There are 9 hidden switches. A switch that is on adds its own fixed numbers to the row, and there is some noise. The rows also spread widely along 12 directions, which tell nothing about the answers.
In the rows, zero is written as 100.
Some rows, each with its switches (1 for on, 0 for off) after it:
[124,120,127,80,102,103,113,92,99,91,103,102,102,101,94,104,85,93,106,108,87,109,96,107,84,77,77,94,87,97]
1 1 0 0 0 0 1 0 1
[106,111,88,112,107,80,86,83,91,114,107,92,71,114,74,113,74,76,92,105,60,98,99,108,73,96,106,87,97,89]
1 1 1 0 1 1 0 0 0
[129,118,114,108,110,120,104,76,131,91,99,109,125,76,90,88,99,104,117,117,103,113,95,82,102,93,77,98,83,108]
1 0 1 0 0 0 1 0 1
[111,100,91,104,116,99,114,111,109,85,84,100,125,94,90,77,118,103,106,96,100,114,103,104,119,87,88,105,99,94]
1 1 0 1 0 0 1 0 0
[115,103,103,82,130,112,106,109,111,81,95,100,136,94,111,94,102,91,96,95,93,100,85,116,108,83,69,84,108,108]
1 0 1 0 0 0 1 1 1
[122,107,91,105,110,103,105,91,76,109,118,78,72,123,88,116,82,68,101,115,57,109,106,103,90,81,87,94,99,92]
1 1 0 0 1 0 1 1 1
[117,109,106,114,109,109,131,116,115,89,92,91,146,92,112,90,118,124,100,85,98,123,105,108,102,100,64,72,64,88]
1 0 0 0 0 1 0 1 0
[117,106,103,98,94,93,112,117,65,76,90,104,129,101,78,97,98,102,114,84,89,154,109,144,99,97,82,92,69,93]
1 1 1 0 1 0 0 0 1
[111,107,131,82,87,87,113,104,69,99,93,114,95,101,97,111,90,98,99,79,61,135,98,133,82,86,104,92,85,93]
0 1 0 0 0 1 0 0 1
[96,102,93,98,92,85,107,111,99,89,93,105,135,80,97,80,119,131,85,73,92,132,106,111,118,109,96,102,87,107]
1 0 1 0 0 1 1 1 0
[109,122,100,105,103,80,117,108,111,86,87,93,139,89,90,87,96,117,93,89,100,118,109,102,87,107,73,74,70,100]
1 0 0 0 1 0 0 1 0
[105,79,96,120,124,93,118,91,120,122,87,97,95,115,98,84,117,98,100,99,79,88,107,93,108,92,99,112,109,94]
0 0 1 0 1 0 1 1 0
[116,114,79,104,109,103,126,119,95,73,98,71,140,95,94,81,110,116,95,101,101,125,121,87,112,94,58,91,77,100]
1 1 1 0 0 1 1 1 0
[114,101,87,121,117,92,107,111,108,96,82,86,119,109,87,90,106,94,108,99,96,112,115,97,94,106,85,86,86,91]
1 0 0 0 0 0 0 0 0
[97,115,115,101,103,66,100,76,105,98,81,122,112,82,88,76,95,123,108,88,107,102,107,104,90,97,104,109,96,101]
0 1 0 1 0 1 1 0 1
[98,123,71,132,114,68,91,86,111,99,100,84,105,100,82,98,82,93,86,96,83,94,105,99,72,113,81,63,79,87]
1 1 1 1 0 1 1 0 1
[109,116,108,115,101,97,99,84,104,105,110,101,120,82,117,101,99,125,103,96,115,105,105,97,91,114,77,84,82,101]
1 0 0 0 0 0 0 0 1
[115,118,118,81,100,78,95,100,63,94,81,115,111,83,87,97,85,103,98,88,78,129,111,109,92,88,107,105,106,113]
1 0 1 0 1 1 0 0 0
[119,123,106,97,109,85,96,90,69,90,106,88,103,121,78,109,63,89,120,107,99,106,118,119,59,89,70,94,78,92]
1 0 1 0 1 1 1 0 1
[124,118,113,104,113,106,112,91,80,97,105,102,113,94,108,103,94,102,113,95,84,115,101,120,96,77,77,89,91,90]
1 1 0 1 0 1 1 1 1
[108,82,98,124,113,111,109,101,131,112,103,96,121,106,110,103,121,104,92,88,77,111,88,110,92,124,79,78,76,95]
1 0 1 0 0 0 0 0 1
[100,106,99,103,81,86,114,100,113,88,100,110,119,91,76,80,114,125,95,82,88,137,99,120,102,103,94,103,65,91]
1 1 1 1 0 1 1 0 1
[98,91,99,78,101,87,120,125,87,81,97,89,128,115,90,91,110,110,94,82,86,132,103,132,90,106,80,104,75,104]
0 1 0 1 0 1 0 1 1
[103,118,112,77,103,75,102,92,125,89,82,107,138,73,84,85,90,109,76,96,80,118,94,83,76,119,87,90,83,138]
0 0 1 0 1 0 0 1 1
[105,145,103,97,91,77,108,95,115,84,99,110,90,84,85,98,78,91,85,93,97,86,87,111,101,59,97,66,99,72]
1 0 0 1 0 0 1 0 0
[118,121,142,80,103,80,107,72,93,116,104,108,79,111,95,112,71,103,107,107,88,89,103,105,55,78,84,104,90,95]
1 1 1 1 0 0 0 0 1
[109,101,103,99,90,119,104,88,117,99,122,100,123,79,105,98,114,126,92,98,91,124,92,95,99,117,81,101,73,111]
1 1 1 0 0 1 1 0 0

New rows. What belongs after each?
[121,104,107,95,117,116,112,97,105,88,105,99,132,88,116,94,106,109,100,102,104,105,97,98,109,91,63,95,97,108]
1 0 1 0 1 0 1 0 1
[100,124,100,109,90,85,111,91,119,92,101,97,111,84,91,88,96,120,92,98,105,106,104,89,91,105,86,84,73,93]
0 1 0 0 0 1 0 0 0
[116,117,99,88,103,102,103,105,104,79,103,97,130,84,90,103,88,91,85,99,78,127,86,112,89,103,71,71,78,111]
1 1 1 0 1 0 0 0 1
[95,84,104,106,97,97,119,101,117,107,96,117,119,87,103,81,129,125,94,78,93,117,93,118,122,103,107,110,92,99]
0 0 0 1 1 0 0 1 0
[115,98,109,95,113,99,105,95,107,109,95,107,91,107,89,100,98,84,98,103,74,99,91,105,96,83,104,106,110,96]
1 0 0 1 1 0 0 0 0
[119,125,113,100,116,79,106,97,65,93,83,102,117,86,111,94,85,108,108,96,109,104,122,98,99,80,80,90,111,101]
1 0 0 0 1 0 0 0 1
[110,89,86,103,109,107,116,108,103,98,113,82,101,129,88,95,109,98,108,104,95,105,107,115,104,93,81,111,88,87]
1 0 0 0 1 0 1 1 0
[109,112,111,122,100,82,110,82,75,109,105,91,93,118,95,102,85,116,127,100,110,106,129,112,69,101,80,97,69,78]
0 1 0 0 0 1 0 0 1
[89,100,84,93,98,91,88,106,105,86,110,103,112,102,89,97,98,105,89,85,101,103,87,132,98,106,94,94,92,92]
1 0 1 0 0 1 1 0 0
[112,118,110,98,118,83,107,78,125,108,90,104,110,90,89,86,89,107,89,103,77,91,97,83,84,88,86,93,96,106]
1 1 1 0 1 1 1 1 0
[113,114,119,81,97,95,116,116,86,81,84,107,138,75,110,89,108,122,86,78,90,130,105,104,107,90,81,92,91,110]
1 0 1 0 0 1 1 0 0
[104,77,86,95,111,100,124,122,102,85,94,82,141,107,104,77,136,122,89,91,101,127,113,98,114,116,64,116,86,112]
1 1 1 1 0 0 1 0 1
[110,116,108,77,105,104,106,106,106,87,106,98,125,83,112,102,98,105,85,95,94,104,89,102,101,90,78,85,100,111]
1 0 0 0 0 0 1 1 0
[102,96,95,95,94,101,107,108,103,97,108,97,112,103,86,104,101,96,90,90,69,125,91,121,89,114,98,92,78,104]
0 0 0 0 1 1 0 1 0
[119,106,95,119,108,124,107,96,121,90,106,98,131,84,102,94,112,108,108,99,97,116,95,100,108,102,75,84,76,95]
1 0 1 0 0 1 1 0 0
[78,93,92,52,102,60,113,124,102,77,99,79,115,126,90,82,95,116,70,91,111,84,107,110,76,106,70,113,97,109]
0 1 0 0 1 1 1 0 0
[115,118,107,86,114,90,121,112,83,74,95,94,131,103,101,95,91,103,103,88,100,111,105,131,94,74,62,82,85,90]
1 1 1 1 0 0 1 1 1
[93,102,74,110,101,71,100,99,84,88,95,88,106,107,75,77,104,110,103,95,110,112,129,101,102,106,96,119,93,99]
0 0 1 1 0 1 1 0 1
[105,123,102,85,127,84,93,86,123,81,92,112,127,93,86,86,78,94,105,101,107,82,81,122,90,84,77,83,103,100]
1 1 0 0 1 0 1 1 1
[117,106,116,106,109,101,94,74,83,106,96,124,92,92,86,99,88,89,122,96,72,115,97,123,101,78,112,109,107,98]
0 0 1 0 1 1 1 1 1
[108,78,109,93,101,121,108,95,92,119,123,95,82,108,120,115,113,101,93,101,80,102,92,107,106,97,96,112,107,102]
0 1 1 0 0 0 0 0 0
[93,108,99,80,115,75,102,98,98,93,105,99,105,108,109,93,89,111,88,92,120,65,98,116,95,78,79,100,117,92]
1 0 1 1 1 0 1 0 0
[98,95,96,122,101,71,107,99,93,107,90,101,113,108,94,83,109,125,107,82,112,107,122,112,99,110,94,104,87,87]
1 0 0 0 1 0 1 0 0
[116,125,108,95,102,101,111,89,82,85,109,94,121,82,107,91,94,120,114,110,127,109,120,87,102,89,72,107,93,112]
0 0 0 1 0 0 0 1 1
[109,110,113,87,103,85,110,90,89,101,101,91,104,100,97,97,91,109,91,102,82,110,116,84,79,98,84,110,92,116]
0 0 1 0 0 1 1 1 1
[103,93,83,104,103,95,106,103,73,105,121,69,93,125,95,111,96,99,103,106,93,110,121,106,85,111,81,107,84,101]
0 1 1 0 0 0 0 1 0
[110,116,92,124,104,90,116,103,100,86,90,101,128,83,105,86,111,115,100,82,105,116,110,108,116,90,78,79,85,84]
1 0 1 1 0 0 1 0 1
[129,113,123,86,104,123,129,93,101,86,106,97,116,95,99,92,96,109,116,114,105,109,109,88,101,70,68,111,85,101]
0 0 1 0 1 1 1 0 0
[103,97,97,109,99,91,114,93,108,101,107,105,100,103,94,89,109,111,95,90,95,104,101,114,111,88,89,105,94,85]
1 0 1 1 1 0 1 0 1
[106,96,109,105,106,112,125,96,125,101,124,90,115,114,121,101,114,123,96,93,99,93,90,117,85,101,56,85,67,79]
1 1 0 1 0 1 1 0 1
[79,97,71,83,89,82,84,107,94,89,121,87,104,95,94,98,102,107,76,96,112,100,99,104,99,124,101,110,104,116]
0 0 0 1 0 0 0 0 0
[111,112,76,113,111,111,101,102,108,78,120,82,138,93,97,101,97,102,102,106,111,113,96,112,90,117,55,72,69,100]
1 1 0 1 1 0 0 0 1
[133,109,128,89,108,136,108,82,111,97,116,98,126,84,113,107,99,109,108,115,88,118,93,84,82,101,62,99,79,118]
1 0 1 0 0 1 1 0 1
[102,96,114,103,110,80,117,95,102,104,87,106,106,114,93,91,102,111,112,89,101,96,108,119,84,90,89,106,88,85]
0 1 1 1 0 0 1 0 0
[113,108,105,69,96,110,112,112,122,77,111,87,127,102,78,96,100,102,93,109,92,123,92,100,85,105,72,104,70,115]
1 0 0 0 0 0 1 1 0
[123,130,108,107,96,96,102,94,75,93,96,104,105,80,95,102,85,102,110,99,99,118,114,101,103,78,92,86,94,93]
1 0 1 0 0 0 0 0 0
[90,83,76,141,107,101,107,86,138,111,113,95,99,112,99,90,118,109,99,89,97,88,94,113,107,112,91,88,82,73]
0 0 1 0 0 1 1 0 1
[126,121,117,90,88,121,106,87,91,92,111,121,102,65,96,103,103,96,98,97,65,138,87,106,126,70,104,102,101,109]
1 0 1 1 0 0 1 1 1
[100,124,102,90,86,83,110,101,88,85,118,96,114,96,97,99,89,121,89,90,109,111,104,119,87,97,72,87,73,91]
1 0 0 1 1 1 0 0 1
[103,124,84,108,89,95,92,94,124,83,107,97,110,80,78,105,88,80,82,101,76,119,85,95,89,114,97,66,77,105]
0 0 0 0 0 0 1 0 1
[97,102,82,125,114,70,73,67,104,115,92,110,86,99,69,91,83,86,109,106,86,97,104,102,87,114,119,103,107,103]
0 1 1 0 1 0 0 0 1
[104,88,101,75,120,112,100,114,97,101,114,98,117,104,123,114,104,92,82,88,77,95,76,130,97,96,83,90,114,110]
1 0 0 1 1 0 0 1 0
[94,101,106,66,84,97,107,112,107,87,122,96,106,106,97,116,89,99,71,90,86,104,80,127,78,106,82,84,78,105]
0 0 1 0 1 0 0 0 0
[117,102,108,89,111,116,93,89,99,103,109,105,103,87,105,105,99,95,99,107,86,105,89,100,103,92,94,104,111,110]
1 1 1 0 0 0 0 0 0
[95,96,66,107,108,99,102,105,104,90,130,77,102,125,90,97,98,105,102,102,125,83,104,125,106,97,72,99,90,81]
1 0 1 0 1 0 0 1 0
[105,108,110,92,88,100,102,95,112,96,129,104,103,111,83,121,81,95,93,89,77,116,75,150,68,106,81,72,55,87]
1 0 1 0 1 0 0 1 1
[90,124,110,53,93,68,103,107,95,81,114,97,125,88,111,102,81,125,65,89,116,89,92,110,71,104,66,86,90,116]
1 1 0 1 1 0 0 0 0
[119,104,111,112,125,113,115,75,106,111,106,100,113,88,121,97,100,109,112,106,101,86,101,92,104,85,75,94,106,102]
0 1 1 0 1 0 1 1 0
[92,104,112,66,85,94,113,107,120,83,107,108,115,93,94,92,106,112,80,87,92,115,83,117,102,98,92,104,86,110]
0 0 0 0 0 0 1 1 1
[94,99,101,95,86,91,106,100,98,108,119,91,101,101,104,109,102,115,85,90,91,111,101,110,88,118,96,96,79,105]
0 0 0 0 0 0 0 1 0
[116,96,93,126,113,109,110,102,93,104,102,95,113,105,103,95,113,107,123,94,104,113,109,120,115,93,89,96,91,83]
1 0 0 0 0 0 0 1 0
[107,114,107,83,105,74,90,94,56,98,97,102,106,99,88,97,81,107,104,93,87,115,116,114,84,96,99,114,106,111]
1 1 0 0 1 1 1 1 0
[109,101,105,95,98,106,124,106,107,99,115,92,89,118,102,105,103,99,89,93,83,95,93,119,97,71,83,94,88,72]
1 0 1 1 0 1 1 0 0
[107,71,106,113,122,106,90,82,119,139,99,113,89,103,105,110,112,85,83,89,31,103,74,107,89,114,116,99,112,106]
1 1 1 0 1 1 1 0 0
[125,101,111,110,102,110,121,107,86,99,93,92,100,106,98,108,103,86,108,100,70,130,109,103,97,91,89,90,84,94]
0 0 0 0 0 0 0 0 1
[97,114,81,92,100,79,88,94,103,94,106,96,75,103,79,95,87,79,80,105,85,91,96,96,109,82,109,101,123,94]
1 0 0 0 0 0 1 0 1
[96,105,128,78,93,75,119,87,114,104,107,98,99,114,98,92,93,129,95,103,116,90,110,93,65,103,79,118,78,104]
0 0 0 1 0 0 0 0 1
[101,106,107,76,107,99,103,95,113,93,112,100,95,111,91,101,86,91,102,105,97,86,85,119,89,83,90,103,100,96]
0 1 0 0 0 0 1 1 0
[111,100,104,85,107,101,133,120,94,78,93,88,146,91,114,73,129,135,90,88,104,128,117,93,120,92,63,114,89,112]
1 0 0 1 0 1 1 1 1
[101,87,84,130,100,90,121,108,104,108,106,89,100,119,101,98,116,105,88,80,80,111,106,120,108,102,83,83,78,73]
1 0 1 0 1 0 1 0 1
[100,134,100,103,94,71,108,81,125,99,100,99,117,68,97,75,98,138,82,101,118,97,113,63,103,103,84,93,90,109]
1 1 0 0 0 0 0 1 0
[100,116,89,88,83,83,98,104,93,79,108,98,116,88,71,93,97,105,86,90,81,142,101,116,101,107,93,97,75,109]
1 1 1 0 0 0 1 1 1
[105,138,116,73,88,82,104,95,92,88,109,107,107,75,103,102,79,117,84,91,104,100,96,107,98,76,88,84,97,102]
1 0 1 0 0 0 0 1 0
[110,106,92,97,114,89,92,103,94,91,100,75,118,117,82,100,86,96,108,111,102,105,116,93,63,120,73,102,79,107]
1 0 0 0 0 1 1 0 0
[84,107,101,52,75,80,118,111,124,72,127,97,108,112,78,90,101,123,68,89,103,108,83,130,92,90,75,110,71,99]
1 1 1 1 0 0 1 1 1
[104,127,101,111,82,99,94,83,79,97,125,108,99,73,109,117,85,110,100,92,107,109,100,115,99,95,96,78,86,92]
0 0 1 1 0 0 0 0 0
[96,128,80,108,100,58,107,105,89,80,96,85,134,94,82,85,84,122,90,83,107,113,121,112,83,109,69,74,68,95]
1 1 1 0 1 1 1 1 0
[113,91,113,111,132,86,110,83,108,113,78,105,100,114,94,88,100,94,119,104,91,91,108,102,81,92,92,109,102,95]
0 1 1 1 0 0 0 0 1
[110,128,110,146,95,84,113,61,101,118,103,111,88,88,93,88,95,126,129,96,111,102,121,104,97,85,101,94,76,70]
0 0 0 1 0 1 0 1 1
[112,125,103,107,79,97,106,96,83,87,101,112,100,79,76,98,92,103,109,88,83,138,104,123,114,78,113,92,82,87]
0 0 1 0 0 1 0 1 0
[87,92,79,81,108,84,108,122,90,78,96,93,124,94,107,82,116,110,73,79,97,108,99,116,120,97,87,100,113,105]
0 1 1 1 0 1 0 0 1
[99,107,101,66,112,103,116,104,108,83,111,92,117,96,111,85,104,116,90,103,116,84,95,101,108,80,74,112,110,108]
0 1 0 1 0 1 0 1 0
[113,96,109,117,124,97,107,86,83,114,78,124,126,68,118,84,119,116,114,82,86,115,105,109,124,91,107,104,117,109]
0 1 1 1 1 0 0 1 0
[103,100,92,100,91,93,109,110,94,78,97,94,120,104,78,89,104,105,102,89,93,134,109,117,96,107,87,101,70,99]
0 0 1 0 0 1 1 0 1
[105,114,89,104,109,85,111,96,118,83,98,86,113,107,81,86,88,99,101,109,115,89,111,92,87,95,73,91,83,93]
0 0 1 0 1 0 1 0 0
